The rows of a group lie close to one hidden flat surface of 9 dimensions, which passes through zero. Surfaces can cross.
In the rows, 128 means zero.
Known rows, each followed by its group:
[108 198 140  78  74 155 161 140 117 151  69 132 147 123 105 135  82 109] : K864
[148 119 163 118 171 147  85 136  83 112 122  93 145 109 100 103 148  79] : K564
[126 130  97 120  95 161 114 125 151 125 160 131 138 114 145 114 131 125] : K564
[161 105 121 139 150 134 100 140 142 138 128 144 147 153 137 137 135 122] : K487
[120 101 125 157 146 115 139  96 125 125 147  82 121 143 130 124 135 120] : K487
[130  78  80 154 180 126 113  89 137 137 123  79 161 125 114 117 113 122] : K487
[106 150 107 130 115 134 119 132 126 128 133 128 143 110 121 122  96 138] : K13
[145 154 147 150 113 133 106 136  99 141 153 129 105 107 144 132 123 107] : K237
[108 161 105 109  79 147 167 108 153 143 119 117 144 153 144 130 116 120] : K237
[ 92 172 138 103  38 158 175 113 166 129 157 135 133 155 161 129 106 145] : K564
[104 124  99 124 114 133 144  94 118 110 142  92 158 127 140 105 101 161] : K548
[105 120 130  90 177 130 136 112 143 126  70 111 176 119  83 110 123 112] : K237
[166 120 142 144 116 117 139 135 117 140 125 129 120 184 154 152 133 128] : K416
[104 200 188 120 124 122 142 108 112 143 118 131 121 101 126 126 116 101] : K864
[146 114 177  83  92 191 124  96  70 134 107 100 169  85 129 103  68 148] : K487
[128 122 128 136 119 121 130 137  82 118 129 114 116 120 123 129 102 154] : K13
[121 114 126 116 101 152 148 127 154 162  94 120 113 115 100 147 102 107] : K564
[121 135 135  87 122 128 159 120 125 115  89 133 141 136 124 119 133 146] : K13
[109 141 132 135  82 150 134 141 145 156 128 140 135 122 118 152  61 142] : K487
[105 136 116 134 109 113 164 105 124 117 136  99 136 163 143 128 112 152] : K416
[ 89 136 138 162 103 102 136 146 137  85 206 127 121 181 153 124 127 178] : K487
[123 134 140 136 133 124 120 140 106 113 144 107 121 130 120 122 136 113] : K416
[162 178 173 117 121 125 135 144  73 160  75 133 110 124 125 148 120  85] : K864
[163 135 129 132 107 116 145 127  91 149  99 140 112 138 155 149 106 154] : K416
[139 146 102 148 120 111 132 142 114 145 115 126 114 150 132 147 125 116] : K237
[116 113 130 150 134 111 120 138 107 117 142 135 121 119 122 133  94 172] : K864
[145 103 105 134 171 117 111 119 120 133 104 123 143 115 116 127 128 131] : K564
[200 147 182 142 140 134 115  98  74 178  99 124 120 121 163 148 127  83] : K864
[151 132 139 125  98 156 107 153  98 148 116 136 133 112 123 141  88 126] : K864
[146 126 106 122 123 141 103 139 135 139 124 161 141 112 138 130 115 143] : K548
[115  98 164  93 104 176 132 122 144 125 118 121 184 139 111 121  66 163] : K416
[143 110 103 125 128 135 154  75 178 152 118 122 149 152 162 129 141 127] : K416
[ 87 199 123 159  78 126 114 169  84 131 153 120 107 101 110 137  72 120] : K564
[ 86 130 133 201 136  92 137 118 146 133 181  83 105 165 119 147 117 107] : K548
[106 144 113 122 108 135 138 117 154 136 129 137 134 120 130 129 111 138] : K416
[159  87 108 163  75 164 103 146  49 122 171  40 139 155 133 125  81 125] : K864
[118 138 131 104 108 124 163 120 165 133 112 155 125 151 139 138 133 147] : K548
[107 132 135 138 103 147 100 145 105 109 177 120 127  91 122 108 100 143] : K237
[ 84 252 105  85  90 141 144 136 131 134  93 135 169 127 118 115 116  83] : K564
[117 179 129 118  44 149 174 106 149 144 147 125 145 181 177 141 103 136] : K487
[123 128 110 131 114 135 127 128 134 130 131 138 136 122 132 130 103 152] : K237
[ 88  96 116 115 138 132 164  82 168 114 127  92 167 148 119 112 116 153] : K487
[141  95 147 155 189  68 149 131 119 140  82 132  86 146  99 163 137 134] : K548
[108 162 124 140  71 164 119 141 138 164 137 136 148 119 123 150  47 132] : K548
[119 144 164 127 163 119 112 119 132 116 141 150 112  85 125 113 157 114] : K237
[221  21 188 128 159 125 110 157  62 135  86 138  82 125 117 154 134 155] : K13
[151  74 138 136 173 137  82 138  95 126 114 126 147  91  99 123  92 148] : K564
[ 97 106 103 133 146 122 109 155 124  77 167 101 121 121  99 100 159 124] : K237
[141 118 119 126 151 111 141 116 135 125 116 121 120 145 135 128 167 115] : K13
[ 62 185  95 100 102 119 169 144 128  95 113  80 165 179  95 109 120 115] : K416
[141 112 159 130 136 123 123 137 100 115 132 117 116 135 124 127 135 128] : K416
[131 126 125 103 138 145 116 124 136 118 118 136 164 123 130 111 128 134] : K564
[146 111 133 114 164 118 132 115 130 126 106 126 118 122 126 122 171 108] : K487
[114 111 142 134 112 137 139 136 147 134 140 120 110 131 114 135 123 121] : K13
[134 164 136  72 120 125 158 120 130 107 103 156 127 131 149 108 181 130] : K487
[113 152 147  74 114 144 167 118 163 126  91 131 137 142 117 118 164  95] : K548
[164  61 120 135 111 148 141 104 118 131 136  84 148 173 153 130 118 150] : K864
[166 102 162 115 105 139 173  97 111 143 104  97 133 181 156 140 129 129] : K864
[137 127 169 122  96 153 131 126 115 133 137 119 132 133 137 132 104 132] : K13
[116 115 132 127 140 118 111 155 158  97 161 170 117 125 132 120 158 153] : K548
[ 88  95 150 144 116  97 163 106 118  95 160 129 110 131 140 128  89 225] : K416
[132 164 127  96 115 150 118 150 118 136  98 135 137 108 110 124 130  86] : K13
[123 103  99 134 201 117 110 109 198 126 131 136 145 129 115 116 190  91] : K13
[125 133 147 117 155 104 112 144  77  88 128 146 135 117 126 109 123 180] : K13
[125  80  84 192 183 107  70 122 117  96 211  95 119 101 133 103 154 134] : K864
[155  93 105 142 157  96 143 127 133 130 104 122 120 179 135 148 153 137] : K237
[116 151 151 124 130 101 132 151 159 122 135 200  87 112 140 140 152 152] : K237
[ 98 144 161 120 142  98 154 139 131 102 127 132 107 148 110 127 152 130] : K564
[124 122 123 137 142 119 118 133 133 124 135 130 125 126 120 129 132 127] : K548
[138 128 147 125 121 131  96 180 144 117 156 197 106 114 135 135 143 152] : K548

New rows, each followed by its group:
[112 142  92 139 131 114 139 119 154 127 137 124 129 140 132 127 148 115] : K416
[142 124 169 150 167 135  76 135  95 108 172 102 131 115 126 104 162  88] : K13
[117 119  94 134 143  96 149 103 125 124 114 135 124 116 137 129 116 177] : K416
[122 139 140 137 141 132 101 156 115 122 139 123 115 111 104 124 136  93] : K548
[121  93 212 105 164 127 125 142 108  99 117 123 134 125  89 119 127 140] : K564
[107 174 179 135 119 109 153 115  89 101 155  82 120 167 138 114 147 105] : K564
[168 116  51 123 167 109 135  85 160 147  90 149 162 148 168 128 155 141] : K564
[152 111 155 102 148 147 141 117 133 151  81 103 128 131 104 131 157  63] : K564
[158  76 126 133 140 126 111 128 150 112 164 170 126 137 167 125 154 178] : K564
[135  95 134 132 157 140 117 136 192 139 134 122 156 180 114 136 157  86] : K487
[104 167 132 146 113  96 146 137 138 121 151 153  87 135 142 142 142 137] : K237
[143  84 151 115 163 145 118 118 130 141  88 123 154 118 100 131 105 129] : K548
[191 121  73 100 123 147 100 129 119 144  97 184 150 100 171 122 132 161] : K548
[155 122 107 134 158 117 109 118 114 124 123 142 155 133 154 122 130 155] : K564
[116 133 121  98 138 132 138 125 155 112 119 137 140 126 123 109 159 122] : K548
[149 137  86 124 132 132 121 139 152 154  94 149 148 146 132 142 126 114] : K416
[129 104 140 137 153 125 121 105 115 115 149 104 120 108 131 112 147 120] : K416
[136 108 144 149 161 106 104 153 109 119 137 135 104 117 108 133 135 132] : K548
[153 108 143 140 123 135 158  77 167 153 141  98 136 189 166 140 155  95] : K548
[109 108 145 129 106 123 165 107 150 123 141 118 117 148 137 134 120 157] : K564
[112 193 112 117  78 151 140 113 128 125 159 100 144 141 157 108 146  85] : K564
[124 133 173 129 158  97 155 104 102 104 123 102 137 166 135 120 140 137] : K564
[160  76 192 124 137 142 107 147 125 131 134 166 114 115 131 140 115 162] : K416
[146 150 131 113 112 123 169  95 135 155  98 121 104 140 152 137 162  91] : K487
[124 137 129 143 123 114 130 119 106 121 138 125 142 138 145 131  98 167] : K564
[196 122 113 174 149 114  84 132 125 164 145 164  95 122 172 152 159 108] : K864
[105 203 143 142 150 104 120 108 127 150 125 159 119  82 134 130 119 113] : K864
[124  86 109  99 128 145 145  77 100 123  93 102 185 106 128 111  60 203] : K548
[112 170 107 137  53 134 158 114 136 145 148 149 137 149 175 147  69 183] : K564
[111 146 153 137 161  86 111 186 129 115 119 192  86 109  96 146 138 147] : K237
[119 124 175 108  98 161 126 147 131 143 109 150 143 114 103 141  67 148] : K548
[157  80 125 117 211 107 120 119 124 144  53 135 144 120  93 134 132 125] : K564
[131 100  58 136 146 157  72 143 133 128 143 118 144  68 106 106 128 105] : K564
[157  77 172 103 105 184 123 108 143 123 156 111 141 133 148 112 148 117] : K564
[112 161 161 122 121 150 115 151  88 124 127  89 121 106  88 115 126  64] : K548
[154 142 162 119 102 137 153 128 139 164 102 147 112 158 143 158 128 107] : K548
[136  75 119 126 124 170 102 119 169 121 169 124 157 121 139 110 133 137] : K864
[161 176 171 124  95 159 101 125  84 142 143 145 158 129 172 125  93 134] : K13
[133 110  94 143 123 140 104 133 149 131 153 134 136 121 135 125 126 136] : K864
[ 93  88  96 180 168 104  91 143 131 108 165 106 136 120  95 125  96 156] : K487
[131 141  98 149 151 108 113 132 167 142 136 163 120 132 142 139 152 117] : K13
[141 155 100 171 121 124  73 169 127 145 169 172  98  92 142 142 125 117] : K864
[129 113 151 161 121 121 108 163  74 107 162  91 105 145 113 131 117 125] : K237
[110 111 122 159 153 110 124 129 160 128 149 126 123 144 117 137 133 125] : K548
[137 124 158 122 150 110 144 107 116 134  96 140 129 126 132 135 115 150] : K864
[133 112 157 132 134 135 144 102 141 133 136  94 133 157 133 127 146 101] : K548
[116 175 120 167  71 119 135 165  69 156 111 104 129 159 113 170  29 143] : K237
[163 122  99 138  97 143 111 146 136 178 103 174 116 104 134 162  81 144] : K564
[122 114 160 168 125 116 112 132  76 106 172 100 119 126 130 127  93 163] : K564
[105 156 160  76 132 133 161 121 158 110 103 130 143 150 115 112 173  99] : K564
[153  97 201 127 122 147 132 133 136 153 115 137 121 148 119 154 103 123] : K548
[151 114 130 127 136 125 134 111 140 132 134 131 114 140 154 126 169 114] : K237
[ 85 178 117 143 139  83 152 139 117 120 120 109  98 137 102 135 141 102] : K564
[ 92  82  74 114 165 125 126 114 181 100 138 121 142 103 103 100 157 141] : K564
[129 125  81 152 114  91 146 157 116 110 139 114  90 170 135 142 158 131] : K864
[105  58 147 133 184 108 132 115 133  97 128 101 123 122  87 116 134 154] : K564
[ 53 148 130 154 153  89 197  93 215 151 109  79 123 192  78 152 136  68] : K548
[145 136  90 143 137 143  84 145 156 167 115 173 145  98 126 147  99 122] : K13
[ 68 150  93 118 135  65 196 113 132 106  88 130 109 135 107 132 119 185] : K548
[103  78 104 147  97 126 161 127 187 136 158 125  69 122 118 145 148 132] : K564
[134  99 102 125 141 107 135 118 124 109 127 153 132 126 148 123 125 198] : K548
[113  83 184 123 108 147 134 147 151  85 193 114 109 155 129 112 167 132] : K864
[125 105 128 151 124 113 125 141  94 111 147 108 116 139 126 130 109 156] : K864
[127  92 121 139 136 117 119 151 143 127 129 166 107 112 115 145 107 173] : K564
[173  91 150 124 172 104 140 112 111 117 115 119 104 149 146 123 199 111] : K548
[139 113 129 121 122 143 128 119 138 133 130 127 135 127 133 123 135 121] : K564
[141 138 149 115 131 123 136 118  82 125 109 116 107  97 125 118 135 120] : K416
[ 96 182  99 113  37 192  99 196 137 129 168 129 131 106 107 120 100  85] : K864
[142 100 156 109 164 121 142 110 127 117 111 103 125 143 122 115 176 103] : K548
[128 157 171 130  72 144 142 155 116 134 149 130 113 164 139 146 111 120] : K416
[141 132 121 138 160 110 131  96 110 141  99 115 141 119 132 129 121 127] : K864
[144 141 178 117  88 133 146 155 101 128 120 140  91 142 132 146 130 126] : K13
[119 154 182 136 142  87 162 121 108 101 143 110 103 175 141 128 169 121] : K564
[123 130 150 130 141 139  93 163 144 121 152 146 113 108 110 124 157  91] : K416
[138 145 115 123 106 146 132 131 129 171  89 128 123 115 115 149 100 100] : K564
[122 110 144 133 152 128 119 127 161 114 158 125 122 136 125 118 174 101] : K416
[153 107 130 133 161 130 108 106 128 145 113 144 146 106 134 129 116 140] : K864
[129 118 153 145 112 139 100 146  95 108 177 124 121 114 136 119 108 153] : K548
[162 147  67 150 149 141  77 140 122 141 134 111 165 142 141 120 140  74] : K487
[125 145 152 118 116 141 133 132 132 128 136 122 127 133 127 124 140 101] : K13
[ 97 209 125 143 146 103 126 148  89 133 105  86 118 127  86 127 133  47] : K237
[ 73 168 109  88 150 112 156 117 161  90 118 115 151 131 106  92 179 105] : K13
[162 108  91 193 134  88 119 130  75 131 153 102  94 155 160 149 120 149] : K864
[136 136 160 139 110 128 126 130 116 136 143 144 115 121 142 136 109 145] : K237
[135 106 130 103 144 146 122 115  96 138  71 118 174 102 100 123  63 160] : K864
[189 105 128  85 177 114 139  87 105 108  91 132 135 135 169 101 215 125] : K487
[167 119  65 114 152 130 101 153 135 159  54 170 169 130 115 151  95 145] : K416
[139 142 145 122 105 135 156 104 125 170  79 136 156 148 138 159  58 154] : K237
[ 74 136 162 135  91 125 166 123 150 108 170 107 117 156 123 127 114 144] : K487
[163 155 116 140  96 138 118 124 104 156 128 150 142 139 173 146  86 151] : K564
[119 150  96 111 122 127 135 153 165 148  89 168 114 109 103 144 137 107] : K564
[100 190 130 104 139 125 119 148 116 107 114 130 150 123 108 107 141  98] : K564
[156 125 142  92 119 142 125 166  95 140  63 137 135 131  97 141 107 121] : K864
[ 92 194  88 126 151  93 162  71 201 147 118 162 129 120 156 126 170 108] : K864
[123 126 145  76 128 155 130 127 128 114 100 132 153 107 112 106 132 126] : K548
[ 73 121 127  86 167 110 147 133 143  86  98 124 142 104  73  99 143 141] : K548
[131 136  82 133 124 131 127 117 147 140 124 142 145 127 143 132 119 138] : K548
[111 168  82 147 113 124 105 152 148 143 139 163 120 100 123 138 112 121] : K416
[123 116 147 115 147 138 130 120 126 121 112 108 148 129 108 118 123 121] : K237
[124  66 176 112 184 110 136  99 111  89 127 113 116 101 113 100 162 157] : K416
[147 103 119 134 156 129 106 108 115 109 145 116 160 130 149 107 139 147] : K564
[143  93 184 125 191  91 129 139 112 115  90 153 119 140 106 139 136 158] : K564
